There are 4 nested groupings, the coarsest first. Each group lies inside one group of the grouping before and may be the whole of it. The rows also spread widely along 15 directions, which tell nothing about the answers.
In the rows, 128 means zero.
Some rows, each with its group in each grouping after it:
[109 102 150 130  81 182 129  90 133 136  98  99  87 138 134 156 122 163
 135 154 105 187 103 170 123 136 133 152 135  81 146]
k_831 k_406 k_165 fop
[115 112 140 128 139 132 131 141 126 135 108 123 133  95 123 138  77 123
 152 144 141 110  94 124 139 116 117 118 124 112 110]
k_831 k_91 k_88 buko
[125 128 134  86 114 122 109 119 152 141 110 120 125 170 158 132  88 135
 147 151 125 118  81 106 150  62 152 117 112 143  97]
k_454 k_550 k_901 gini
[152 174 185 117 167  96 147  69 128 163 133 161 150 187  91 174 149 158
 102 165  90 113 121 131 103 173 170  53 137 121 110]
k_454 k_550 k_840 vego
[112 124 139 134  45 109 148 173 128 121 125 119  57 105 136  98  37 153
 110  82 141  57  78 103 108 100 114 143 112 136  93]
k_454 k_550 k_840 kezi
[119 107 117 125  69 134 159 140  94  84 107  72 107 121 105 157  88 135
 130  73 119 154  99 163  97 144 105 142 152 112 128]
k_831 k_91 k_316 kisev
[125 159 140 133 110 134 116 109 124 126 146  90 123 159 133 151 143 174
 129 117 130 157  83 111 114 160 155 113 117 115 110]
k_454 k_550 k_12 fedu
[108 141 105  47 125 131 132 130 144 155 113 140 137 123 170 110 123 139
 120 146 101  83 120  75 171  76 139 106 113 161 145]
k_831 k_275 k_131 letin
[ 94 144 136 126  87 186 100 110 193 120 145  97  98 167 168 143 131 127
 150 139 169 178  92  97 136 141 147 110 155 109 106]
k_831 k_91 k_673 bosuz
[144 152 140  86 110 137 150 125 154 123 152  89 134 163 107 163 137 117
  82  59 115 114  94 115  75 131 138  96 169 161 154]
k_831 k_91 k_88 kinu
[117 115 140 126  67 124 119  92 142 104 140 106 113 121 150 128  75  71
 112 104 124 172  86 184 122 111 146 103 131 109 119]
k_454 k_675 k_592 bakef
[111 186 176 132 212 130 109 112 166 135 114 120 164 179 146 170 104  84
 144 170 149 139  85 143 109 138 143  75 200 159 108]
k_831 k_713 k_238 latap
[136 109 101  93  95 140 176 144 110 103 136 156 104 179  92 117 126 161
 119 132 173  78 111 100 136  99 122 125 155 125 143]
k_454 k_534 k_391 vapu
[ 95 162 163 124 153 166 152 160 136 126 145 156 122 118 116 126  92 101
 110 146 129 120 122 169 124 148 144  85 191 127 114]
k_454 k_442 k_42 Rudod
[125 128  92  86  66 144 182 148 139  94 125 156 138 144 116  88 114 121
 121 142 176 109 110 119 143 125 137 131 165 120 139]
k_831 k_91 k_673 Ladek
[122 149 125 117 102 122 131  92 117 128 148 128 111 144 157 122 125 147
  99 122 138 114 107 107 128 135 129  96 115 134 149]
k_994 k_934 k_372 nedi
[ 71 115 146 105 159 177 136 138 148 162 121 148 129  86 116 158 144 131
 162 158  99 137 128 126 162 136 148  90 149  95 132]
k_454 k_550 k_12 mip
[ 87 140 107 138 156 102 128 157 108 119 138 129 145  60 172 116  82  77
 122 125 137  94 127 108 168 124  93  70 146 161 109]
k_454 k_442 k_42 let
[134  97 128  88  86 199 125 116 112 120 154  89  87 162 127 137 109 154
 117 112 123 164 102 154 130  81 125 145 120 110 142]
k_994 k_109 k_174 biv
[154 131 153  79 138 122 172 112 132 154 114 149 157 159  85 144 125 127
 101 126 117  85  90 156  91 106 148 111 152 147 169]
k_994 k_934 k_224 Dul
[155 153 130  78  94 136 164 169 131 106 122 122 156 176 104  97  56 136
 132 154 125 128 103 133 128 117 169 131 138 135  51]
k_831 k_713 k_552 zefez
[125 131 130 131 158 146 141 126 111 132 113 127 135 140 119 143 126 160
 139 163 153 115 105 118 137 132 115 128 144 122 137]
k_831 k_275 k_482 Dapit
[136 121 126 119 115 167 151 157 102 125 136 106 140 118 109 114 112 156
 120 137 130 149  92 170 129 118 135 164 131 112 129]
k_454 k_442 k_469 roru
[154 142 130 117  84 160 133 119  98  94 189 114 114 159 106 113 127 182
 102 104 152 160  76 147 118 142 167 135 108  86 130]
k_454 k_550 k_901 leta
[ 72 168 125  86  96 125  84  94 161  97 174 131  71 163 175 125 128 163
 154  55 200  70  31  29 127  97 170  73  95 120 167]
k_994 k_934 k_545 pigu
[125 109 138 133 136 186 123  62 124 124 195 123  97 162 113 180 186 137
 107 110 153 161 131 117 129 152 117  68 150  92 170]
k_994 k_109 k_174 Dukar
[117 127 131 116  88 115 175 122 148 134  96 132 135 136 112 137 119 130
 135 138 127 110 113 112 124 152 133 118 151 126 118]
k_831 k_713 k_238 lur
[107 127 128 119 176 119 164 134 100 139  80 121 149 146  80 180 157 177
 164 138 135  97  82 121 109 134 122 130 156 125 166]
k_454 k_534 k_391 vapu
[131 168 156 110 138 135 127 108 147 120 149 130 150 142 122 130 121 130
 116 120 158 127  58 138 103 142 165 105 136 116 151]
k_831 k_91 k_673 Ladek
[ 95 103 122 103 133 161 123 114 110 161  67 125  89 136 160 150 103 175
 157 205 101 123 141 107 178  89  98 136 118 116 121]
k_831 k_91 k_88 buko
[146 133 148 117 134 119 150 119 140 133 107 125 131 187  96 163 111 153
 143 145 143  97 100  97 113 127 133 108 145 136  95]
k_831 k_275 k_482 Dapit
[ 80 171 136 194 152 134 139 139 146 161 114  85 157  75 161 152 154 110
 112 150 126 159 124 131 110 219 101 105 187 154 127]
k_454 k_534 k_391 vapu
[146 134 129  76 115 152 117 124 135 131 145 123 109 202 141 127 105 152
 117 154 123 124 111 106 148  66 146 113 127 145  95]
k_454 k_550 k_840 kezi
[109  82 108 158  53 179 104 132 126 112 142  73  88  78 169 108  90 150
 146 122 174 175  77 123 158 115 100 178  85  79 122]
k_831 k_91 k_673 Ladek
[101 149 108 133  87 107 139  96  96 105 155 135  97 117 153 112 120 152
 111 101 158 100 108  88 137 158 120  85 110 116 142]
k_994 k_109 k_174 Dukar
[124 118 121 104 111 125 161 137 116 132 117 136 156 108 102 115 108 142
 150 134 142 108  91 119 138 125 143 125 110 110 123]
k_994 k_109 k_174 Dukar
[140 114 128 112 131 157 120 145 161 131 165 118 100 196 119 151 123 147
 136 127 181  89 101  49 139  82 119  98 145 147  92]
k_454 k_534 k_391 vapu
[130 136 142  75 131 124 155  84 148 134 106 169 136 178 119 136 135 127
 121 156 138  96  93 132 128  98 152 105 154 127 175]
k_831 k_713 k_238 lur
[145 159 115 128 162 121 148 113  96 129 169 164 163 121 135  93 135 131
  86 156 180  89 113 109 145 143 118  89 133 139 159]
k_994 k_109 k_174 Dukar
[171  80 105 103  48  88 165 101 162 113 129 124 158 176  97 136 118  99
 146  98 175 104  85  86 123 100 136 105 119 130 102]
k_994 k_934 k_224 Dul
[130 119 158  88  79 159 179 158 163 123 126 148 113 173  67 136 101 136
 138 115 136 102  89 140 103 111 170 125 162 111 101]
k_454 k_442 k_42 Rudod
[ 92 186 101  92 139 140 168 135  76 113 130 123 134 101 128 117 165 178
  85 102 110 105 111 130 112 176 133 124 157 140 211]
k_831 k_275 k_482 Dapit
[ 73 131 132 112  66 171 140 173 196 119 114 134  95 107 158  95  64  96
 148 134 176 109  84 113 137 108 135 134 167 123 108]
k_831 k_91 k_673 Ladek
[117 150 137  93 129 153 124  93 147 123 171 133 126 137 129 140 161 141
 108 101 149 121  83 104 123 137 154  87 130 111 181]
k_831 k_91 k_673 Ladek
[110 151 125 165  50 150  97  59 169 133 132  93  87 166 228 110 136 122
  88 173 161 195 105 140 136 145 123 131 145 130 135]
k_454 k_534 k_391 vapu
[135 139 160 117 124 150 142 202 180 135 149 115 142 118  83 127  75 140
 156  94 177  74  56  70 101 125 152 124 129 128  71]
k_831 k_91 k_316 kisev
[122 119 181 120 160 171 174 161 119 113 130 166 111 150  47 156  68 129
 149 154 136 112 122 167 117 142 140  98 182  88  87]
k_831 k_713 k_238 lur

New rows. What belongs after each?
[112 135 140 130 187 151 136 124 108 114 130 139 131 148 121 157 124 109
 124 141 161 118  93 170 122 104 111 105 193 135 173]
k_454 k_442 k_42 Rudod
[163 162 132 147 135 112 141  95 125 140 149 131 184 144 131 119 158 136
  90 162 154 145  90 144 120 165 148 115 137 130 145]
k_454 k_550 k_901 leta
[126 116 138 156 115 186 164 139 120  96 160 151  89 158 108 127  95 113
 109 169 176 144 155 152 141 158  98 106 202 103 101]
k_831 k_713 k_238 lur
[ 66 152 140  99 125 131 154 153 154 136  93 130 110 134 125 151 107 127
 148 125 114  97 106 111 117 134 143  93 177 144 119]
k_454 k_534 k_391 vapu
[139 123  99 109  81  99 148 121 150 104 140 132 146 130 129 113 120 111
 126  94 192  82  74  71 129 116 127 107 129 132 144]
k_831 k_91 k_88 buko
[ 35 124 154  93 190 170 102 126 100 108  81 134  75 150 121 185  89 168
 221 158 125 137  79 150 152  86 147 103 145  77 134]
k_454 k_534 k_391 vapu
[ 99 165 123 140 145 105 148  92  94 116 111 190 148 107 163  86 105 112
 116 199 174 114 111 168 152 158 128  93 150 113 167]
k_994 k_934 k_224 Dul
[139 149 127  68  45 154 134 126 158 106 152 140 126 151 151  71  70 117
 109 151 132 149 109 128 154 115 184 109 110 107  77]
k_831 k_91 k_88 buko
[ 85 172 130  92  87 113 163 169 122  96 100 142 131  93 123  91  55 132
 145 117 133  98  82 132 120 154 166 115 134 111 103]
k_831 k_91 k_88 buko
[173  92 136 140 108 145 148 108 163 162 127 124 130 183 131 148 131 106
  89 172 147 128 128 135 127  91  95 129 175 158 122]
k_454 k_550 k_901 gini
[142 106  81 108  80 129 147 104 150 112 138 132 198 146 131 109 151 101
 167 170 177 174 116  98 179 144 153 102 121 105  94]
k_994 k_934 k_224 Dul
[139 119 119 108 106 146 127  99 130 118 146 113 124 183 128 140 126 142
 140 131 163 137  98 101 138 106 132 109 124 122 116]
k_994 k_109 k_174 Dukar
[113 154 134  73 141 197 141 120 115  96 196 191 120 130 108  77 141 147
 106 121 207 101  54 158 129 105 176 117 139  79 231]
k_994 k_109 k_174 biv
[158 121 137 126 105 134 149 115 132 148 106  90 144 149 114 154 121 146
 112 137 119 137 104 131 105 136 118 142 136 134 121]
k_831 k_91 k_88 buko
[105 128 105  97 217 161 131 140  86 101 144 136 138 135  98 165 158 155
 153 113 186  84  81  95 138 100 104 104 166 120 206]
k_831 k_91 k_88 buko
[113 131 150 133 138 121 143  63 123 135  84 151 141 151 120 165 143 147
 161 194 127 158 114 153 141 168 146 101 137  81 133]
k_831 k_275 k_131 letin
[142 139 126 155 170 132 173 115  54 123 126 147 132 135  88 144 148 194
 106 168 150 104 131 134 126 180  97 124 147 108 161]
k_831 k_275 k_482 Dapit
[176 126  89 114 116 128 135  68  78 103 202 146 118 169 140 120 172 163
  66 131 165 117 146  82 165 135 105  81 110 120 163]
k_831 k_275 k_131 letin
[127 108 145 165 152 173 119 180  91 140 132  62 124  79 138 135  60 125
 116 136 113 161 103 188 129 103  84 165 137 140  94]
k_454 k_442 k_469 roru
[119 146 136 110 118 161 122 114 168 138 176 122 146 132 125 134 158 119
 115 118 141 150  92 112 129 143 171  93 135 114 136]
k_454 k_675 k_592 bakef
[ 50  97 149 115 158 165 122 102 125 131  85 131  53 160 119 208 115 156
 200 131 137 105 106 106 136  92 105  93 159 100 147]
k_994 k_109 k_174 Dukar
[139  95 132 121  92 162 112  89 168 124 123 123 110 180 140 133 123 148
 161 160 194 138  64 108 144  83 139 150 115  94 133]
k_831 k_275 k_482 Dapit
[102 146 135 110  93 127 146 108 134 110 109 139 124 157 127 124  99 131
 157 143 154 131  88 133 126 140 155 104 139 106 114]
k_994 k_109 k_174 biv
[ 95 167 147 141 120 126 119 112 142 150 128 112 121 114 159 133 121 155
 130 124 137 118  81 100 114 161 143 107 112 129 135]
k_994 k_934 k_372 nedi
[117 202 144  62 151 149 174 180  40  76 144 158 162 116  78  75  67 166
 108 135  96 137  84 228 118 152 205 126 135  96 128]
k_454 k_442 k_42 Rudod
[ 56 156  88 106  59 126 134 158 154 111 111 121 116  63 201  71  86 111
 136 120 154 106  94  83 163 132 128 122 129 138 129]
k_831 k_91 k_673 Ladek
[102 181 107 110  87 108 120 107 127  86 162 128 101 168 171 109 110 150
 129 120 159 117 114  49 157 158 149  68 120 128  85]
k_831 k_713 k_238 lur
[128 177 118 127 187 134 115 118  98 121 184 116 161 132 146 129 161 140
  96 123 151 128  97 114 136 143 132  86 140 147 155]
k_454 k_442 k_469 roru
[ 93 145 134  56 188 183 100 141 122 147 161 120 153  80 145 121 131 137
 131 103 121 119  59 137 142  74 162 115 106 126 201]
k_994 k_934 k_224 Dul
[ 63 183  96 133  94 123 165 145 102  79 113 166  82 156 153  96 123 161
 132 151 189  93 114 104 137 169 126 109 192 125 143]
k_454 k_550 k_12 fedu
[143 131 128 108  90 131 114 130 170 136 147  82 163  88 172  99  92  78
  91  92 137 135  62 138 119  95 138 136 116 159 140]
k_831 k_275 k_482 Dapit
[108 150 162 111 130 140 120  81 153 132 115 133 125 151 130 152 133 147
 140 140 133 141  67 137 112 138 170 103 137  97 158]
k_831 k_406 k_165 fop
[ 70 148 132 125 121 106 170 126 147 128 107 168  92 136 130 146 129 114
 121 116 146  55 119 100 117 138 113  73 196 149 155]
k_454 k_442 k_469 roru
[ 89  68 132 137  50 153 122  87 219 125 112 158  50 165 162 151 106  95
 169 148 206 102 112  64 160  87 102  91 160  97 114]
k_831 k_91 k_316 kisev
[118 169 131 204 133  62 154  92  83 116 113 141 135 125 139 137 112 156
 130 179 159 116 138  91 141 234 101  76 131 113  77]
k_831 k_713 k_238 lur
[128 172 136 125  50 101 133  95 170 145 165 158 111 137 174  75 124 148
  85 136 151  92  99  70 142 153 168  90  91 128 102]
k_454 k_442 k_469 roru
[167 133 140 123 106 138 136  86 126 145 139  96 129 192 126 154 139 154
  95 132 130 144 106 130 101 130 126 122 132 143 131]
k_994 k_934 k_224 Dul
[ 59 117 109 145 139 154 116 147 110  70 139  86 118 101 138 164  96  89
 182  77 176 158  84 139 129 136 103  91 177 114 138]
k_994 k_934 k_545 pigu
[ 96 188 109 106 143 186 136 182 123  92 180 108 143 115 143 100 118 126
 110 119 151 148 122 113 139 172 144  98 177 141 112]
k_831 k_275 k_482 Dapit
[103 175 155 138 146  92 123 121 172 138 123 110 161 131 143 149 102  89
 147 103 161 100  61  95  95 147 144  73 151 159 106]
k_994 k_109 k_174 Dukar
[139 143  87 137  33 118 142 116 138  86 143  95 165 124 160  88 111 106
 123 135 166 188 109 117 147 184 146 120 124 108  80]
k_831 k_91 k_88 buko
[122  91 142 119 108 136 139 104  84 109 157  99  68 117 106 179  98 141
 104  62  92 120 129 130 121 122  94  89 120 110 137]
k_831 k_713 k_238 lur
[124 163 148 165 119 100 152 135  91 116  99  92 113 162 120 160  82 149
 119 136 111 139 116 154  92 175 111 113 168 147  73]
k_454 k_550 k_12 fedu
[ 88 101 151 129  77 171 141 123 170 141 139 110  49 153 118 179 109 131
 142  94 128 112 135  77 118 131 110  82 156 121  89]
k_994 k_109 k_174 Dukar
[134 104 130 124  82 126 134  99 150 127 105  96 132 154 123 149 141 139
 145 106 160 138  42 145 100  96 139 163 133 111 169]
k_454 k_550 k_840 vego
[184 134 182  92 181 119 142 144 163 181 140 116 177 179  62 181 125 140
 119 115 105  80  77 101  88  94 159  96 132 165  94]
k_454 k_550 k_12 fedu
[175  74 164  88 126 179 141  93 107 161 139 114 102 161  79 175 127 182
 102 137  78 134 124 150 127  87 127 134  96 100 138]
k_831 k_275 k_482 Dapit
[137 168 139 102 169 161 109 132  96 123 170 114 116 170 143 127  98 140
  81 144 121 133 111 146 130  97 135 104 146 155 124]
k_454 k_675 k_592 bakef
[140 100 133 147 105 147 139 123 126 128 129  76 121 160 106 182 132 136
 136 119 122 170 115 135 114 139 111 123 155 124  96]
k_454 k_550 k_12 fedu
[ 81 147 133 110 102 114 129  95 163 143  97 162 101 125 161 118 130 164
 152 147 173  68  64  68 140 120 144 116 110 109 169]
k_831 k_91 k_673 Ladek
[146 152 126 115 122 129 153 106 139 151  94 114 179 145 148 122 129 118
 100 189 109 155 124 159 129 146 134 132 156 153 127]
k_831 k_275 k_482 Dapit
[ 70 156 126 165 129 124 135 154 131 133 109 115 118  89 166 131 104 121
 140 138 143 114 110 109 138 161 106 107 161 144 108]
k_454 k_442 k_42 Rudod
[119 155 162  72 172 141 108 141 192 173 123  98 180 106 151 151  98  72
 118 115  91 116  80 123 115  88 154  87 146 175 126]
k_831 k_91 k_88 buko
[176 182 143 150  93  91 115  95 162 138 135  82 180 167 174 111  97 115
  97 164 136 168  98 112 118 171 153 108 111 161  46]
k_831 k_275 k_482 Dapit
[113 121 144 157  92 164 103  72 177 139 149 112 117 128 179 137 152  91
 109 148 158 191  92 164 132 136 133 114 155 107 159]
k_454 k_550 k_12 fedu
[177 104 168 191 143 170 150 131  97 130 145 100 151 126  67 147 110 167
 131 164 167 176  84 182 106 175 117 171 127  72 107]
k_831 k_713 k_238 lur
